The same things were measured in two ways. Each way mixes the same 11 hidden numbers, adds some noise and spreads widely along 7 directions of its own, which tell nothing about the thing.
Some things both ways: the first way, then the second way.
[-24 -18  -5  -5   9 -26   8  52 -13  -7 -21  -4  10   3  19  11  14  26
  -7 -11  43   4   5 -13  18  14  35]
[ -7 -14 -35  -5  28 -24 -17  25 -16 -21  18   1  26 -13   2  45 -24  -2
   4  47  21  20  -3  35   9   4]

[-15 -37  22   4  -5 -10 -32  -8  17 -18 -17  28 -17  10  -8  45  18  25
  28 -27  33 -39  25   5   9  12  -7]
[  1  -5 -12  -5 -17  36 -10 -29  45 -27  17   2   3  -9   6  -7  12 -22
   1 -45   0 -33 -14  -6  39  -3]

[-10   2   8  29 -24   2   8   1  18  -1  33   2  17   1   2  -1  -7  12
  -4  10 -10  40  10   7  -7  30 -15]
[ 24  13 -30 -50   1  -7 -14  -9 -24  17  13  16 -10  -4  11  10  21   3
  23  14   6  -2 -40   2  25  -8]

[ 22 -24 -12  28   0  10 -29   2 -18 -33 -40  20 -11   0   0  32  14  16
   3 -14  31 -18  12 -21  22  11  41]
[-13  20  26  89  -2  41   8  -2   4 -41  13  40  35  46  31 -12 -16 -25
 -37 -13 -26  77  17 -17  15  14]

[ 22  50  -9 -15 -10  23  -7 -49  23  20  -6  -7  18 -24  25 -15  12 -30
  -5  32  11   7  31  -3 -48   1 -12]
[ -3   5   8  53   2 -23  -6 -30 -21  -8 -25   1  15   1   8  16 -13   0
 -21   1 -28  22   6  -8  12  40]

[-25  47 -14 -10 -30  -9  20  44  -9  24   4  -7  -2 -19  38 -16 -37  28
   5  12  48  16 -25 -12 -12 -14  -3]
[-23  15 -12 -41 -13  15 -33   0  13   9   5   7  16   1  17 -39   0 -33
  -4 -16  19  -4  21 -15   0   7]

[  7 -25  21   5 -12  32 -17   2  -4  28 -16  41  -5 -36 -19  21  -3 -19
  16  -1  36 -24  27 -27   9  23  -2]
[-14 -21 -22 -38   5 -10   0   9 -10 -26 -22 -12  33 -56  11  50 -23   5
   9  31  -3 -54  -6   4   9 -45]

[ 15  13 -14  21 -18  19  -6  -5  -6 -65 -15  19  10  -4  34  22  18  34
  30  -9  -3 -27  -7   2  -4  43   2]
[  4  16 -10  -9 -15  -9   6  12  26 -29 -11 -33   1  -4 -23 -21  -8  -2
 -14   8   2   3   4 -15 -19  20]

[-39  24 -16 -25  15  12 -19  -4 -14  17  23  23 -27   9  -3   9  -5  -2
  21  -5  82 -14 -16  -9   5 -21 -21]
[-29  -4  27   5  12  16  -3  -3  19   0  37  25 -28 -12  26  25   6   7
  34 -11  -2 -27   2   7  18 -54]

[-14  28 -36  21  27  16 -11  -6 -10   5  10 -20   9 -15  11 -10  19 -19
  -4  20  34  -4  -4 -13  -9  -3  29]
[-25  12  -2  -5 -13 -41  12  -6  19  18 -11 -19 -72 -25  -9  47  15  42
  15  11 -19   2  -9 -20 -17  22]

[ 28  52  23   6 -11  70 -42 -70  18  45  -7  32  -7 -24  -1   0  53 -29
  19   8  18 -45  24 -40 -43  13 -65]
[ 23   4  -3  -1 -28  -6   3  -8  -1  -1   4  18  18 -16   1  25 -12  14
  13  25 -20 -22 -11 -13  -9 -24]

[ 13 -12  21   0  26  14 -53   3 -16 -42  -7  17  -4  14 -10  34  25  11
 -24 -41  31  10  11 -12   4  15  11]
[ 29  22  18  -3 -30  21  -7  -7  16  39  24  10  -5   0  -9   3 -15  -8
  46  21 -49 -61   8 -16 -32  19]

[-27  -1   5  11 -22  13  -9  17  -7  46 -33  22 -19 -14 -13   6   4  26
 -22 -49   1  12  11 -13  12 -29   1]
[-11 -18  -2 -22  -6  -7  24  37  27 -37  -8 -35 -21 -16 -13  -3 -20  -4
  -9   7   3   7   0  -8 -36  15]

[ 35   6  17 -40 -37   0 -54  11 -24 -27   6  34 -36 -16 -21  25 -68   0
  53 -42  79  -5 -20 -15  -8 -19 -47]
[-24 -27 -22 -38  -9  -1 -35  21   1 -13 -10 -21  44 -18  -6  26   6  -3
  12 -11  28 -46  36 -13  19 -11]

[ -4  17   3  -5  13  27 -29  19 -13 -17  13  10   7 -19  19  19   3  11
 -13 -11  26  17  -8  -9 -13   2  25]
[ 20  -8  -9 -43  10   7  18 -10  28 -24   6 -18 -42  -9 -26 -11   5 -10
  18   5  13  16 -27  19  -1  10]

[  5  17  -8 -16  29  13 -18  25 -32 -34  -2 -18   3 -27   1   5   2  -7
  24 -35  47 -27   6 -20  -7   9  10]
[ -4  14 -11 -19  -2 -33  20  22  30 -10 -17 -73 -47  19 -27 -21  21   1
   2   5  13   7   3  -5 -36  45]

[-25 -21  -2 -11  -6 -24  -5  24  -1   0  30   6  -4  31 -10  12  18  32
  26 -26  42  -3   3  -7  15 -22  -4]
[  2   4 -20  43 -24 -38 -14 -19   4  -1 -51 -23  33  18  11   7  -2  21
 -43  -5 -30  29  -2 -39 -15  46]

[-23  35 -54  47 -12  11  42 -19   3 -47  29 -23   9  28  18   4  22   5
 -38  42 -28   5 -27  14   6 -10 -33]
[ -3  -5 -17 -40  19 -12  -8  20   1 -14 -14   2 -25 -18 -10 -11   9  10
  -5 -17  38   8 -23   0  15 -17]

[ -7 -25  18   1  13  -1   5  11   7  38  24  -1  24  -1 -24  11  46 -20
 -40 -17 -19  -1  47 -17   9 -19 -29]
[ -5 -25  -7 -38  47   5 -11  -6   6  -8  19  19  -4 -32  23  37  -3   2
  43  18  19 -42 -33  47  26 -81]

[ 86  37  -8   4 -42  68 -16 -52 -14 -31 -27  22  11 -33  -3 -14  -2 -27
   8  -4  -9  -3  18 -27 -31  11 -19]
[  2  15   6  -1  18 -24  10  50 -50 -41  -1 -12  20   1   5  24 -27   1
  -8  52  -7  34  13   8 -11   2]

[-17  -1 -10   0  35 -11  11  27  -2 -20   5 -44  31   4  12 -12  61  -3
 -36   2  24 -38  10 -16  -8 -20  12]
[-20  -2 -17  56  -9  -7  -4 -65  66 -23 -23 -26  28   5  14 -23   0  -8
 -39 -20 -12  15  -5 -10   5  19]

[ 15  19  -7  42 -32   5  14 -15  11 -20  18   6  24  11  17  -3  18  10
  -7  16 -35   6   0  -1  -4  35 -47]
[ -5  42  -8  22  -8 -35  19  -6  -2   0 -16   2 -14  15  -5 -11  20  30
 -16  24   5  57 -13 -27 -13  -4]

[-34  19 -20  10  26  12   0  -3   0 -13  30 -19  26   0   6 -21  33 -12
 -34  -1  -1   3 -11   9 -16 -11  -3]
[-12  13  15  19   8  23  10   1  45 -13  31   0 -29  10   0  10  15   6
  22  -2 -22  -3  -1  -7   2  -7]

[  0  50  -1  18 -15  31  -1 -27   3  -4   1  -1  -5 -12   4  -2 -15  -7
 -26   4  -4  27   6   2 -19  20 -42]
[ 29 -10  -5   1  -2 -42   3  -9 -37  12 -25  10  21 -16   0  -3 -10  13
  -5  19   0  -5 -26 -12  -5 -10]

[ -3  -4  28 -32   5  -3 -34  13  -2 -22 -31  11  -2 -28   3  24  -8  -7
  -9 -36  31  -9  13   4 -18   7 -17]
[ 20  28  -9   2   2  24  -8  10  -6  -6  20   2   9  22 -23  -2  20 -10
  16  13 -19  16   8 -24  17  44]

[-37  51 -33  10  29  44  13 -30  -9 -24 -21 -25 -14 -14  12 -15  32 -12
  19  21  67 -73  -2 -16 -14  15  -1]
[  0  29 -14  46 -18 -55  25  23  -1 -31 -23 -41 -22   5  -8   6   4  27
 -45   6 -15  28 -17 -31 -16  45]

[-19  42 -49  33 -17  22  39 -14   5 -42  10 -10  41 -24  52 -34   5   7
  29  38 -18   9 -19  21 -23  61  20]
[-15   8  -5  23  23  30 -27  46  -1 -38  45  16  57  18  26  25 -20 -22
   1  25 -12   3  22  11  19  -9]

[  2  47  -8  11 -33  40 -15 -40   6  24  12  43 -40  -3   6  42  -8  -5
  73  30  43   5   2 -29   1  52 -60]
[ -1 -17 -34 -33  26 -24  -8  20 -21   1  34  19  -9  -9  11  47   7   8
  30  40  41  22 -31  36  19 -30]

[ -3 -13 -10  29  25  -3   0  19 -12 -15   7 -25  17  -8 -11   1  29   1
  -9 -21   5 -30  25 -13  10  -2  16]
[ -2  21  -5 -16  -4 -24  12  21   6  -6 -19 -24 -45   7  -6   0  15  22
  -4  -8   8   1 -21 -12 -12   1]

Other things, the second way, with their names:
<226>: [-25 -21  -6 -29   0 -30  27   1  50 -22 -33 -73 -41 -13 -19 -19  16   2
  -6 -15  16  -1   3 -15 -33  23]
<113>: [ -4 -26 -21  13   0 -62   6 -16   0 -10 -33 -34  19 -29 -10  42 -20  26
 -10  45  -9  10  -4   1 -25  15]
<439>: [-35   3 -26 -26  10 -16 -11 -33  21  11  23  -2 -26 -27  23  18  22  -3
  16   7   5   1 -13   3  26  -3]
<43>: [  1  -6  -4 -23  -1  14  -3   6  20 -22 -12 -26  15  43  17 -50   3 -37
 -17 -26  21  33  -1   3 -11  14]
<580>: [-40  -8  11 -35  23  13   3   0  26 -22  19 -18 -51  -3   1  -3  26 -18
  25 -23  35  14  17  16  22  -6]
<375>: [ -3   9  -7  11 -15 -11  -5  12 -19  -5  -9   2   2  -5   6  18  -3   1
  -6  -5  -4 -10   1 -17   7  17]
<127>: [  6 -44 -37  -2  38 -23  12 -33  30 -36 -15 -23  -8 -20 -14  39  10  17
  -1  13  14  30 -41  24  25   3]
<251>: [-11  -4   3 -18   3  20   5 -12  24  -6  22  10 -22 -15  -2  19  16   0
  34  -3   7 -20  -3   1  21 -28]
<47>: [-10   7 -38 -22 -32 -55 -26  10 -27  22 -10   1  10 -30  -1  24  -6  14
  -3  10  43 -33   0  -2  -1  -4]
<344>: [-26  26  -1  48  19  -3  -4  33 -24  -3  35  30  -2  -3   9  83  12  35
  22  44 -30  19  11 -19  25  -2]
<124>: [-17  41  -1 -35   3  20  10   8  44  -4  35 -26 -58  17  -1 -26  42 -12
  31 -12  18 -13  -8   5   6  -8]
<42>: [ 12   9 -15 -20  16  14 -25  28 -14 -13  11  15  26   2  -1  -1   1  -6
   8   0  17 -21 -11   3  25 -22]
<60>: [-33   3 -34 -39  -5  -8   0  38  34 -33  39 -21 -32 -25 -22  25  11  -1
  22   4  78 -23   3  31  17 -34]
<488>: [ -6  -5   7  20  -8 -22   2 -18  -6   5 -16  -7   5  -5  11  -1  -9  -8
  -7   8 -20   8   8 -17 -12  29]
<50>: [  5   9   7 -10 -18   1  -5  35  -9  -1  30  -4 -11  -6   7   9 -14 -21
  20  -1  -5 -55   4   3  -4   7]
<557>: [ 18   6  11 -22  21  -3 -12  17 -20   1 -43 -26  22  23 -12 -41 -26 -23
  -9  20 -23  24  21  -8 -40  56]
<112>: [ -2  -8   6  32  12   8 -18   6 -20 -28  -6  30  43   3   6   9 -11  -1
 -16 -14   8  18  10 -10  31 -14]
<487>: [ 19  14  -9  17 -20   2   0  31  -3 -25   1 -10  11  34   0  -8   4  -9
 -17 -15   8  10  -6 -12  -1  17]
<404>: [ 13   4 -26  11  -2  28   2 -19   8 -39  48  25  38 -17  18  50   0  -7
  16  34 -27 -11 -24   7  48 -29]
<606>: [  8   8  -5  -5  -7 -12  -6 -12 -18   0 -25  16   1  -4   5   1   3  11
 -15  -6 -12  25 -14 -29   9  12]
<417>: [  2  -4  -7   0   6 -26 -12 -18 -45  19 -15  32  14 -19  13  33   7  19
  11  12  -1  -4 -12 -13  27 -20]
<270>: [ -1  14  -9   2   3 -15  11   6  15 -20  -2 -18 -44 -17 -19  20   5  18
   3   4  -5   0 -18  -1   3  19]
<609>: [  4   9   7   6  21  69 -16  26  13 -32  48  45  31  27  26  10  10 -15
  18 -11 -12   5  -8  -4  41 -48]
<129>: [  7 -29 -16 -12 -13  15 -13  47  27 -29  -9 -35  29   0 -39  17 -30 -17
  10   2  17 -29  30   6 -28  40]
<151>: [ 39  18 -16 -13 -10 -31   9 -21 -31   6 -39   4  -7  -6  -2  10   5  25
 -10  18 -24  15 -45 -21   0   7]
<394>: [ -6  22 -13  -7 -31   4  26  11  17 -10  16   2 -37  -6  -5  19  16   7
  10   4   2   8 -13 -24   0   4]
<272>: [-18  33  -8 -44  -8   9   7  12  14  -2  -1 -18 -53   2  -5 -22  30  -7
   8 -19  14   9   0 -22   4  19]
<423>: [ 20  22  -9  18  -6  17 -21  19 -73  -6   1  53  50   7  12  37 -15 -12
   2  20 -12   7   3  -8  37   6]
<452>: [-16  19  31  22 -13 -12  16  20 -11  -7 -21 -12  -7  12  -8 -22  -8  -7
 -10   0  -1  17  36 -25 -29  19]
<572>: [ 13 -17  -4 -20  -1   7  -4   5  -7 -17  -4   9  24  -7  -4  10   0   0
   6   0   5  -6  -5 -12  14 -18]
<569>: [  3  -3   6  -8  -3  17  17  -6  44 -38 -15 -25 -40 -15 -13 -11   4  -2
  -5 -42  -9 -26 -22 -11   7   7]
<143>: [ -5 -23 -11  10  19 -13   2 -53  24 -18  12  -2  -2 -20  24  14  -8 -10
  -3  10 -17  20 -26  23  21   4]
<16>: [  4  33 -23 -53 -36   2  -3   2  31  23 -15 -41 -55  -2 -51  -9  32   2
  26  -8  -2 -16  15 -38 -21  78]
<70>: [-41 -50   6  16  10  23 -21 -35  34 -12   3   0  53  -1  16  28   3 -18
  26  -9  18 -15  45  11  23 -30]
<99>: [  3  15   2  -4  12  17  -6   1  -5  12  19  24  -1  18   9  -8  20  -8
  22   5  -8  16  -2 -16  15  -2]
<532>: [  3 -25 -15 -41  24 -10   0  42  -5 -32   1  -9 -27 -12 -19  24  -4  10
  10  -1  45  12 -17  25   8 -13]
<526>: [ 12  -8 -26 -35  -7 -34   2  -4 -25   9 -18 -16  -7 -15 -21  19  17   7
   8  23   7  19  -7 -21   5  38]
<573>: [-17  18  13   6 -12   7  -3  20  -2  -1 -22 -23  -7  21  -7 -12   6 -14
  -2 -10 -14  12  38 -34 -17  56]
<574>: [  7  -7   9 -21  10  17  -2  21 -40 -15  16  12  13  -6  14  28 -16 -27
  29  16  -6 -18   9  17  19  -4]
<253>: [  4  -7 -12 -21   6 -16  -8 -15 -16  -6 -27   7   2  -7   2 -14   4   3
 -16 -13  18  31 -14 -11  13   0]
<374>: [-22  31 -24   5 -13   8   5  -8  17 -14  19  -5  12   0   8  21  23   2
   5  28 -11  19   6 -26  15   2]
<217>: [ -2   2   6  -4  12   4 -17  19 -16   0  -1  14  10   1   5   9   0   3
  13  -4   5 -18   6  -7  14 -20]
<218>: [-10  -7 -22 -21   5 -11   8   8   6 -17  30  -5 -18 -23  -2  40  17   9
  22  22  17   0 -15   5  24 -15]
<515>: [ 16   7  11   0   4   6  22  -7   3 -19  -2   8 -16  13   2 -20  -5 -12
   0   4   2  31 -21   8  -6  -8]
<260>: [ -9 -24 -28  62 -21 -26 -32 -12   8 -31 -36 -19  84 -12  -6  23 -30  -2
 -43  -8  -1 -22  29 -15  11  36]
<395>: [ -6  23   2  -3 -29 -10  27  14   2  -8 -23 -22 -22   0 -23  -1   9   8
  -6  11 -11  23  17 -43 -24  38]
<192>: [-10  31  -4   4 -10  40  -8  31   6 -15  25  10   4  47  20   7  18 -14
   4  -3 -15  40  12 -18  10  23]
<177>: [  8 -17   7 -30  26  30   9  23  10 -38  -5 -17 -15   4  -3 -17 -12 -36
  12 -22  18 -16  -9  30   5   2]
<312>: [-15  25  22  -1   3   7   0  68 -17  -5  -3  -4 -12  19  -7  -4 -11  -8
  15   2  19 -19  29  -1 -27  -6]
<409>: [ 18  -3 -17  30  -3 -33 -14  -5 -41  -2   5  33  17  16   1  44  13  32
 -11  17   1  70 -12 -18  28  15]
<555>: [  6 -23   6 -41   5 -11 -34   1 -15  28  -9   8  26  -8  28   0 -12  -5
  23   0   2 -51   0   5  -8 -37]
<97>: [ 16 -22   9 -10  27  37  -3   5  -5 -38   9  14   5  12  11  11   3 -18
  13 -26   2   6 -15  16  39 -16]
<598>: [-12  27  -9 -90 -13  -2 -17  13   5  25 -10 -18 -50 -34 -26 -15   6  -8
  34   0  20 -45  14  -7 -18  18]
<477>: [ 18 -12   6   1  15  25 -26  47 -46 -18   5  44  45  27  11  10 -20 -16
  -2   0   6  33   9  -4  15  -3]

Some of these things the first way, each followed by its name:
[-22  -4 -10   4  23  28 -16 -18  -2 -21  13   3 -10   8 -12  21  32  -2
 -24  -9  26 -31   6   0   1 -32   2] : <569>
[-47  35   5  -2  -2   1  30   9  20  28  24 -21  25 -17  20 -26  10  -2
 -28  15   2  -5   7  10 -25  -3 -38] : <42>
[-23   3 -25  49  -5  -9  15 -30  26  -3 -14 -14  23   1  14 -20  27  -4
 -12  25 -18  -2  18  16  -6  34   6] : <375>
[  9 -12   7  21 -13 -22 -11  14   1 -11   3 -11  12  -4 -20  -3 -37 -11
 -55 -11  -4  55  13  11   2  -3  -8] : <417>
[-38 -36  -6  -6  40  -8 -29  18  -7   4 -12  13   6 -22   2  23  22  -1
  20 -28  40 -29  22   4  11   8  54] : <97>
[-25  13  17 -12 -21 -25  -6  13  21  50 -19  12  12 -31  24  -5 -17  15
  -4 -21   4   3  25  13 -22  -2 -12] : <112>
[-12 -15  12   0  -5   5 -12  18  -5  -6  -2  10   6 -16 -10  -9   2 -14
   1   2  49 -16 -11 -17  -1  14 -14] : <374>
[-13  20 -23  21   3  20   5 -35  16 -28  11   1  14   8  24  11  34   2
  -4  27  -1 -12   6   9 -12  19  -5] : <270>
[-21 -45   8  -2 -14 -34  -1  23   4   8 -15  16  -7  21 -19  23  17  16
 -17 -26  24 -17  16  -3  26 -27 -19] : <272>
[ -1  24 -18  -7   5   3  10   6  -2  -2  -3 -13  12   5  20  -5  32 -15
 -44  35  34 -17 -11 -20  -7 -28 -15] : <598>
[ 12  10  22 -10  -4   8 -56  29 -13   4   1  21  -7 -30  10  24 -26  20
  19 -41  37  22  -1 -14 -14   7  18] : <129>
[ -4  24  10 -16 -27  18   2 -24  13 -11  56  21  -1  16  -5   8  -1   2
  33   6  22  -4  -1   2 -14   9 -74] : <124>
[ 32 -42  12  14 -28  -2 -29 -16   3 -26 -11  26  10   9 -30  -1 -20  -6
 -34 -23  -2  55  22   9   6   7  14] : <574>
[-16 -43  14  14  10 -18 -22  16   3 -10 -23  19   3   5  -4  14  -1   0
 -20  13  66   1  11  -5  19  29  36] : <423>
[-22  10   7 -14  19 -14 -14  37 -11  28 -27  -5   6 -52  16   8 -19  -2
   7 -30  33 -21  27  -4  -7  10  17] : <217>
[-34  34 -52  19  -5  22  19 -12  -4 -13  40  12   7   9  31  -5  25  14
  70  31  29 -12 -28  -5   1  33   2] : <43>
[-17  31  -7  12   8  22 -17  -1  -4   7   0  -7  14 -38   9 -25  -2 -17
 -14  -6  13  -2 -10  -1 -28   2   0] : <572>
[ -1  45 -22  20 -10  28  -8 -18   0   8  17   2  -1 -16  16   7   0  -2
   9  13   1   7  -2  -8 -15   0 -15] : <532>
[  0  18 -30  38 -24 -14   2 -50  28 -24  26 -30  27  48 -13 -46  47 -12
 -61   9 -46  40 -17  19 -23 -35 -49] : <409>
[  6  55 -21  -7  26  54 -23 -20 -27 -18 -17  -6 -23 -39  -2  20  -1 -51
   4  16  55 -32  -9 -31 -17   8 -31] : <99>
[-13  37 -18   1   1  28  -8  -7  -5  13   4  -1 -10 -18   8  -1  -1 -12
  -8  18  42  -7  -9 -16 -13 -19  -6] : <606>
[-35  19 -25 -23   8  24  -1 -11  -4 -13   8  20 -15  15  20  22  20   9
  26  22  67  -1 -13  -8   2   4  12] : <143>
[-51  46 -43  12   8  18   4 -14   1  33 -12   8  -6 -18  33  -6  23  -6
  22  26  34 -18 -17  -7  -9   8   6] : <477>
[  6  40 -21   2 -33  33 -14 -20 -12 -15  16  29 -21 -21   3  23 -41   3
  52 -11  10  18 -12   1  -8  16 -34] : <226>
[  5  12   9  -9   4  23 -18   4  -1  -1  49 -13   6  -5 -24  10   2 -25
 -46  -4  -1  46   3 -10 -17 -41 -28] : <127>
[ 17  22   3  15   1  42 -32 -10 -12  -1   9  23  -5 -14   5  20   5   0
   2  -1  27   6   8 -24  -6  19   5] : <515>
[-22 -37  51  -1   2   9 -23   8  22  25 -17  18  23 -28 -12 -13  26  -2
 -18 -25  23 -14  31  -4 -19  21  11] : <404>
